The same things were measured in two ways. Each way mixes the same 11 hidden numbers, adds some noise and spreads widely along 6 directions of its own, which tell nothing about the thing.
(in the rows, 128 means zero)
Some things both ways: the first way, then the second way.
[130 115 143 139 137 169 122 161 116  97 140 116 176 157 176 107 115 126
 150  87 140]
[114  89 153 152 144 110 114 162 159 156 166  85 103 138 152 134  79  73
 135 117 138 117 141]

[155  79 188 186 108  97  86 189 100  81 147  49 213 156 205  47 167 110
 112  68  89]
[ 97 146 127  96 151 143 144 131 128  55  82  90 101  96  94  85 181 121
  88 124 178 143 175]

[ 99 152 155 108 114 101 150 111 104 157 144 164  93  73 119 166 121 164
 115 131 137]
[119  84 163 173 127 164 147 116 149  94 124  99  94  79 138 150 124  70
 162 117 185  89 106]

[162  73 135 151 192 113 181 187  80 116  76 104 201 159 130 123  89 111
 118  98 120]
[ 83 170 152  81 162 128  85 169 152 123  92 115  80 166 113 134 144 132
 127 108 110 160 168]

[141 124 120 102 131 115 130 111  94 125 120 149 119 133 114 137 131 124
 113 125 140]
[ 83 117 161 146 134 132 134 171 132 134 118  74 100 124 152 144 154  96
 140 116 131 112 141]

[131 145 117 117 116 120  82 144 155 162 140 137 125 162 147  95 179 112
 146 118 112]
[136 137  66  87 131  84 101 112 165 153 132 117 112 153 122  95  80 126
 132 129 115 149 120]

[148 157 121 116 127 102 162 151 131 165 112 171 125  81 113 161 126 147
  83 120 131]
[122 155 173 156 112 197 147 162 107 138 162 101 156 151 150 144 215  94
  77 119  64  86 158]

[117 112 127 143 104 113 170 112  99 155 158 159 116 102 147 149  91 130
 164 137 142]
[131 137 143 136 153 133 108  44  69  84 152 119 110  84  96  82 159 147
 118 108 115 181 158]

[100 131  93 119 155 147 144 113 118 109 140 142 103 107  86 130 134 132
 161 120 163]
[140 155  86  81 140  92 127  78 117 110 117 158 105 129  92  83 103 156
 114 148  96 180 140]

[121 148 182 106 148  82 138 118 129 163 145 148 111 116 152 170 115 139
  96 117 124]
[147  80 158 143 109 161 100 104 178 152 152 117  82  79 135 122  90  57
 154 103 165 130 100]

[166  56 171 140 145 173 144 166 122  99 129  96 162 129 128 191 104 148
 123 121  85]
[136 131 102 119 131 101 119 182 129 164 112 145 166 174 129 106 139 171
  92 131 127 113 137]

[143  93 105 164  92  91 130 182 109 128 111 103 160 116 110  86 198  90
 120 132  83]
[127 138  77  94 116  96 131 153 114 101  91 135 132 146 100 136 188 185
 133 124 130 109 142]

[ 76 130  69 122 161 101 144  74 121 159 147 171  78 118  70 171 128 180
 124 145 166]
[161 127  98  86 128 136 148  81 123  76 107 133  88 107  90  93 126 115
 102 123 127 133 123]

[128 179 160  62 107 116  95 185 132 172  67 168 108  95 128 159 210 102
 100 104  88]
[139 120 133 174 105 107 127 191 107 198 161 121 190 158 170 174 126 136
 127 115 142  86 163]

[123 115  66 115 125 160 134 127  89 121  99 150 114 120  82 128 128 134
 140 137 142]
[130 128 154 128 136 137  98 104 154 136 137 104 100 106 124  97  92 104
 134 109 134 131 124]

[105 106  51 141  66 175 101 130 122  80 142 156 114 112  90 112 142 145
 135 162 139]
[114  83  72 133 136  81 158 138 135 146 110 124 153 135 141 162 122 153
 161 139 166 109  91]

[116 146 139 139 158 141  94 162  95 112  82  71 213 200 162  46 180 110
 141  68 125]
[134 158 151 147 104 127 163 212 121 141 138 109 171 166 150 146 142 105
  92 159  93  67 184]

[ 87 162 117 138 139 158 116  72 161 133 153 140 126 156 139 114 111 154
 116 171 136]
[116 132 145  95 152 156 122 129 142 106 129 113  99 114 115 118 106 112
  97 112 154 116 141]

[144 128 121 107 166 114 113 132 163 152 142 149 108 142 121 139 138 122
 139 119 129]
[109 129 109 127 118 121 162 129 108 128 140  97 122 128 146 168 144 102
 142 134 104 114 137]

[115  90 105 193 124 164 136 208 121  59 121  98 206 129 137  90  93 158
 114 104 130]
[114 114 106 105 120 136 124 141 184 182 124 154 138 115 142 150  91 110
 145 144 173 145 107]

[135 104 144 119 152 105 136  52 131 174 139 162  93 115 121 233 105 166
 132 137 130]
[116  88 168 177 121 136 107 203  64 144 132 109 108 119 158 137 119 113
 122  97 173 101 163]

[178  68 157 134 161 166 185 145 123  98 158 111 129  71  88 201  98 155
 140 110 115]
[130 167 132  99 138 137 102 135 129 127 129 144 130 148 103  59 147 152
  77 146  78 149 152]

[116 120 154 124 108  83 202 131  58 166 113 157 139 103 129 164 111 138
 105 143 120]
[164  86 191 173 138 153 110 135 169 103 135 115 126 141 112 152 166 102
 159 106 113  74 105]

[165 135 178 101 175  97 146 109 126 159  95 140 151 149 143 191  91 133
 100 111 124]
[103 125  91 119 130 121 139 162  86 173 122 170 157 164 146 172 168 165
 128 140 111 159 135]

[117 106 134 152 178 136 146 134 129  74 135  98 172 160 133 121  92 114
 127 112 149]
[124 144  95  69 141  98 114 128 147 126  87 159  69 140 101 107 107 140
 127 124 135 182 144]

[130 113  90 150  92 180  73 109 138  72 149 112 137 154 134  65 130 109
 150 149 130]
[107  93 111 133 157 125 175  80  98  61 118  88 108  81 115 139 152 125
 138 118 173 113 118]

[136 128 123 123 137 117 129 221  96 134  91 141 123  58 122  97 159 125
 105  79 120]
[161 122  92 105 155 149 145  28 146  96 118 153 113 121 101 123 116 113
 139 131 114 156  75]

Other things, the second way, with their names:
J_973: [118 141 134 157 111 150 138 128 118 176 155 130 179 116 159 154 129 136
 130 135 133 101 125]
J_392: [140 137 143 110 139 125  76 111 159 108 129 115  99 104 102 104  90 113
 136 106 167 144 158]
J_917: [114 146 100 119 119 117 121 157 119 180 118 154 178 152 142 131 149 145
 132 167 105 177 141]
J_372: [138 160 161 130 155 159 136  93  85  81 140 112 144 118 102  92 176 132
  68 116 113 142 181]
J_227: [143 122 123 141 167 128 152  74  67  76 152 117 128 138 104 110 175 150
  88 109  93 131 145]
J_219: [140 131 120  89 172 118 120  82 130  79 107 169 130 142  75 153 137 169
 150 141 111 160 120]
J_674: [142 159 103 110 154 152 124  56 173 101  97 138  90 153 109 108 110 104
 149 134  85 142  78]
J_534: [ 94 135 114  88 172 133 150 136 128  99  77 116  84 150 119 142 130 140
 115 109 135 115 110]
J_313: [ 92 100 152 115 125 143 119 177 125 175 164 103 118 105 161 170  86  88
 128 117 158 128 148]
J_407: [169 156 138 110 123 132  94 145 204 123 106 137 124 149  99  73 104 107
 106 133 130 113 144]
J_569: [107 204 146  94 127 138 100 112 119 154 139 132 133 109 120  83 107 167
  87 123 114 145 175]
J_38: [ 81 134 102 126 131 127 181 152 108 124  85 113 127 130 145 151 181 151
 125 131 139  95 118]
J_22: [108 188 132  89 128 123  86 135 116 130 118 143 126 125 104  87 135 166
 107 140 106 176 184]
J_115: [103  88 161 137 111 158 105 126 112 171 183 111 146  64 141 149 168 127
 131  99 165 148 146]
J_193: [118 159 138 120 101 123  97 168 170 236 119 136 163 141 164 127  85 133
 145 141 106 130 112]
J_578: [ 93 171  98  96 121 139 147 138 101 131  83 139 134 114 126 104 183 161
  96 136 139 161 155]
J_586: [107  88  53 142 106 115 147 149 115 168 158 165 165 140 155 181 128 136
 169 169 137 128  94]
J_367: [121 131 192 135 123 183 113 133 139 168 159 133 156 109 143 178 119  99
 144 133 109 130 127]
J_24: [130 170 139 136 133 122 135 109  93 157 109 130 159 140 135 108 143 162
 119 137  75 141 129]
J_166: [126 105 122 120 168 116 117  95 133  93 129  80  73 138 119 138 108 105
 140  81 139 113 115]
J_135: [116 146  92 131 114 113 124 193 132 186 113 141 124 198 171 189  97 102
 158 134 111 124 137]
J_159: [102 162 111 125 119 130 142 105  78 135 103 135 103 102 133 106 171 158
 114 110 132 159 154]
J_373: [154  90 128 135 115 127 100  72 143 138 160 132 108  70 116  92  77 111
 150 122 154 148 104]
J_650: [ 94 126 102 106 152 132 167 110 117  48 102  84  94 105 109 145 165 117
 129 123 160 109 139]
J_690: [ 91 145 159 139 129 143 160 163 110  71 120  78 114 119 127 158 194 109
 117 120 136  85 184]
J_170: [122 131 151 146  83 166  95  68 125 202 174 137 167  46 151 132 129 128
 166 125 134 171 113]
J_122: [157 101 182 164 110 149 103 126 189 152 148 101  87 109 142 110  80  46
 150 108 130 102 115]
J_723: [148 129 174 125 157 133  86 117 150  90 124 130 100 104  90  93 101 117
 114 106 178 146 176]
J_60: [134 103  91 124 161  97 157 162 164 108  90 125 105 203 126 147 127 121
 136 133 111  84  93]
J_224: [ 79 119 112 133 116 124 159 152  68 137 123 140 134  98 146 165 158 158
 140 147 149 132 144]
J_697: [ 54 154 113 112 132 138 169 117  42  82 117 100 117  76 122 149 207 184
 113 120 145 120 163]
J_907: [151 131 146 113 113 161  94  69 140 105 156 125  99  68  90  64 158 118
 109 107 128 159 146]
J_20: [100  85 134 143 130 146 146 142 112 107 107 127 105  86 125 126 170 132
 133 122 176 120 116]
J_381: [ 74 107 129 160 132 132 172 152  83 113 146 101 148 105 148 165 189 128
 132 143 151 120 157]
J_481: [148 144  83 104 150 114 149 109 133  99  61 153 116 195 105 122 161 149
 140 148  62 135  83]
J_762: [150 140  88 135 136 114 141 145 151 136  70 143 119 179 135  92 102 120
 121 144 121 105  95]
J_400: [116 121 110 121 134 115  91 164 162 208  98 142 104 177 157 103  82 124
 153 131  96 147  72]
J_976: [122 103 156 162 126 146 146 148 133 139 140  92 139 120 150 154 154  93
 129 111 145  94 131]
J_892: [161 176 161 117 135 150  96  79 171 131 112 146 108 104 107  76  76 116
 116 114 142 143 141]
J_194: [164  93 150 153 118 120  85 162 180 181 115 146 115 171 141 132  84 108
 178 125  92  99  69]
J_844: [183 149  81 105 100 134 116  70 143 168 143 177 145 127 118 108  78 142
 126 135 106 128  95]
J_856: [136 121 148  95 145 113  93 141 182 141 132 127 119 115 107 109  87 132
 111 108 180 131 152]
J_442: [150 105 161 158 167 146 150  70 125  69 127  79 112 128 111 133 171  96
 125  90 118 104 117]
J_294: [ 97 171 163  93 133 142  83 172 134 152 147 109 116 131 125 104 125 125
  85 115 118 150 194]
J_36: [104 125 138 105 138  92  92  98 145 135 143 127 111  91 108 136  94 165
 172 122 143 148 131]
J_655: [125 104  93 158 109 106 115 139 106 222 158 147 141 162 181 179  84 125
 179 125 102 136  95]
J_517: [135 101  98 117 144 114 193 124 145 106 106 142 160 155 114 170 185 141
 138 158 102 103  91]
J_162: [142  99 107 137 126 143 129 120 126 104 120 133 113 139 125 153 127 105
 166 139 115 108  86]
J_742: [ 90 153 115 132 133 146 187 100  54 115 129 101 138 106 145 150 179 134
 107 128 111 131 150]
J_542: [167 149  97 118 114 114 119 109 106 201 122 194 176 154 131 102 101 162
 117 154  84 182 113]
J_432: [117 128  84 119 122 123 117 153 156 187 114 155 120 160 155 124  83 124
 142 144 124 129  88]
J_318: [124 146 169 133 140 158 129 116 159  64 136  94 102  91 104 104 143  86
 104 117 163 107 180]
J_715: [101 153 139  93 151 142 100 144 123 184 103 133 128 141 139 108  98 152
 107 122 112 153 111]
J_828: [172  92 134 141 141 117 107  95 179 160 179 130 156 155 124 150 105  90
 153 126 100 142 110]
J_636: [163 100 157 121 100 163 156 101 192  92 139  99 119  85 105 159 177  80
 141 107 134  65 109]
J_287: [131 131  89 123 122 135 146  78 134 108 133 136 157 112 111 108 163 140
 137 168 104 138 102]
J_198: [145  56 141 149 120 152 152 111 117 101 156 122 115  90 126 175 142  98
 154 113 154  85  94]
J_185: [168 132 100 119 119 138 132 109 118 130 146 160 148 151 114 110 128 133
 103 145  86 125 117]
J_896: [144 138 104 108 146  91 111 105 139  80 117 121  82 121  90  44  91 135
 104 130 138 138 153]
J_203: [ 81 172 145 117 135 140 134 162 111 103  93  94 103 122 132 134 158 137
 113 114 144 105 172]
J_725: [114 149  72  82 166 130 164 114  67 128  96 169 142 161 119 124 147 181
  77 138 111 165 122]
J_727: [111 171 159 102 139 158  99 130 121 151 152 114 123 110 123  70 136 127
  55 101 132 160 190]
J_625: [141 128 186 141 113 145  81 146 174 192 141 119 142 118 137  94 125 103
 125 119 112 147 134]

Some of these things the first way, each followed by its name:
[ 96 143 136 122 140 188 137 159 147  83 123 118 125  91 100 132 101 126
 131 141 125] => J_892
[137 107 157 144 150 136 139 151 134 127 129 100 149 139 134 121 120 120
 132 134  93] => J_203
[126 144 144 129 120 133 114 184 106 100 116 107 153 114 154  74 159  90
 119  88 124] => J_122
[130 123 101 115  88 124 155 147  87 111 125 170 117  52  87 154 147 153
 124 107 151] => J_381
[123 137 101 138  86 137 100 152 113 110 117 144 145 141 167  66 131  99
 116 133 130] => J_442
[119 137 152 164 137 148 124 102 203 115 191 119 159 165 171 121  95 129
 130 159 123] => J_294
[122 154 127  98 160 134 116  58 156 108 118 120 154 232 106 127  89 100
 103 196 126] => J_636
[ 87 141  91 125  88 182 130  81 154  93 198 148  81  81  82 149 146 146
 177 153 160] => J_896
[124 127 143 109 135  91 158  96  87 174 124 154  99 110 122 160 130 138
 110 142 124] => J_194
[ 68  99  67 245  45 161 160 138 187  79 246 120 130  76 141  49  99 131
 149 209 124] => J_697
[105 164 135 141 153 110  72 104 153 148 137 128 154 191 192  64 155 124
 105 117 131] => J_313
[102 136  54 131 142 169 122 112  97 105  84 140 123 137  90  83 126 134
 100 157 144] => J_534
[ 98 155 129 123 125 109 139  95 122 128 129 152 122 114 129  99 137 119
 124 154 141] => J_219
[126 135 125 114 177 132 119 110  97 155  85 140 119 129 127 144 125 160
  94 109 131] => J_725
[ 80 179 173  84 164 155 150  71 161 180 153 145  81 146 124 176  97 139
 141 187 114] => J_569
[ 83 111 121 151 115 125 150 108 112 146 179 151  95 111 143 127  94 151
 137 160 132] => J_24
[100 230 119  91  70 107  76  84 171 129 140 159 106 115 130  58 209  79
 104 158 135] => J_690
[123 138  87 138 114 170 126 173 113  97  93 134 151 110 115 107 139 126
 103 115 131] => J_727
[ 87 144  78 150  76 128 111 131 163 116 155 160 118  98 113 107 158 132
 142 155 136] => J_392
[104 120 115 158 103  93 136 142 109 120 147 131 132  93 121 120 134 153
  97 126 130] => J_578
[126 129  68 134 119 146 138 156 172 153 131 186 100  81 106 160 102 140
 142 138 142] => J_655
[113 117 130 135 150  94 168 102 100 166 132 132 134 133 117 149 122 144
 150 129 134] => J_22
[125 128 104 133 139 163  91  80 143 119 137 137  97 136 128 100 121 135
  99 174 118] => J_715
[140 117 132 106 131 131 134 149 120 128 117 161 120 106 112 175 118 147
 106 125 123] => J_976
[158 137 136 138 109 112 133 148 139 152 125 134 156 102 134 142 141 152
 142  95 124] => J_586
[134 113  56 173 144 172 125 161 232  94 144 159 151 113  89 158  72 159
 154 132 160] => J_135
[123 157 181 106 114 132 107 138 180 103 162 122 118  85 117 149 168 127
 111 130 104] => J_407
[154  78  87 135 139 137 156 127  88 126 129 153 100  85  89 171  99 167
 117 127 139] => J_400
[157  96 146 155 133 108 126 158 130 110 157 109 135  99 144  98 135 113
 115 111 114] => J_481
[130 130  91 119 116 172 120 112 114  85 112 125 124 130  88 114 120 122
 110 164 130] => J_38
[158 117 124 144 168 149 116 121 102 133  79  82 194 194 147 103 119 128
 147  98 125] => J_185
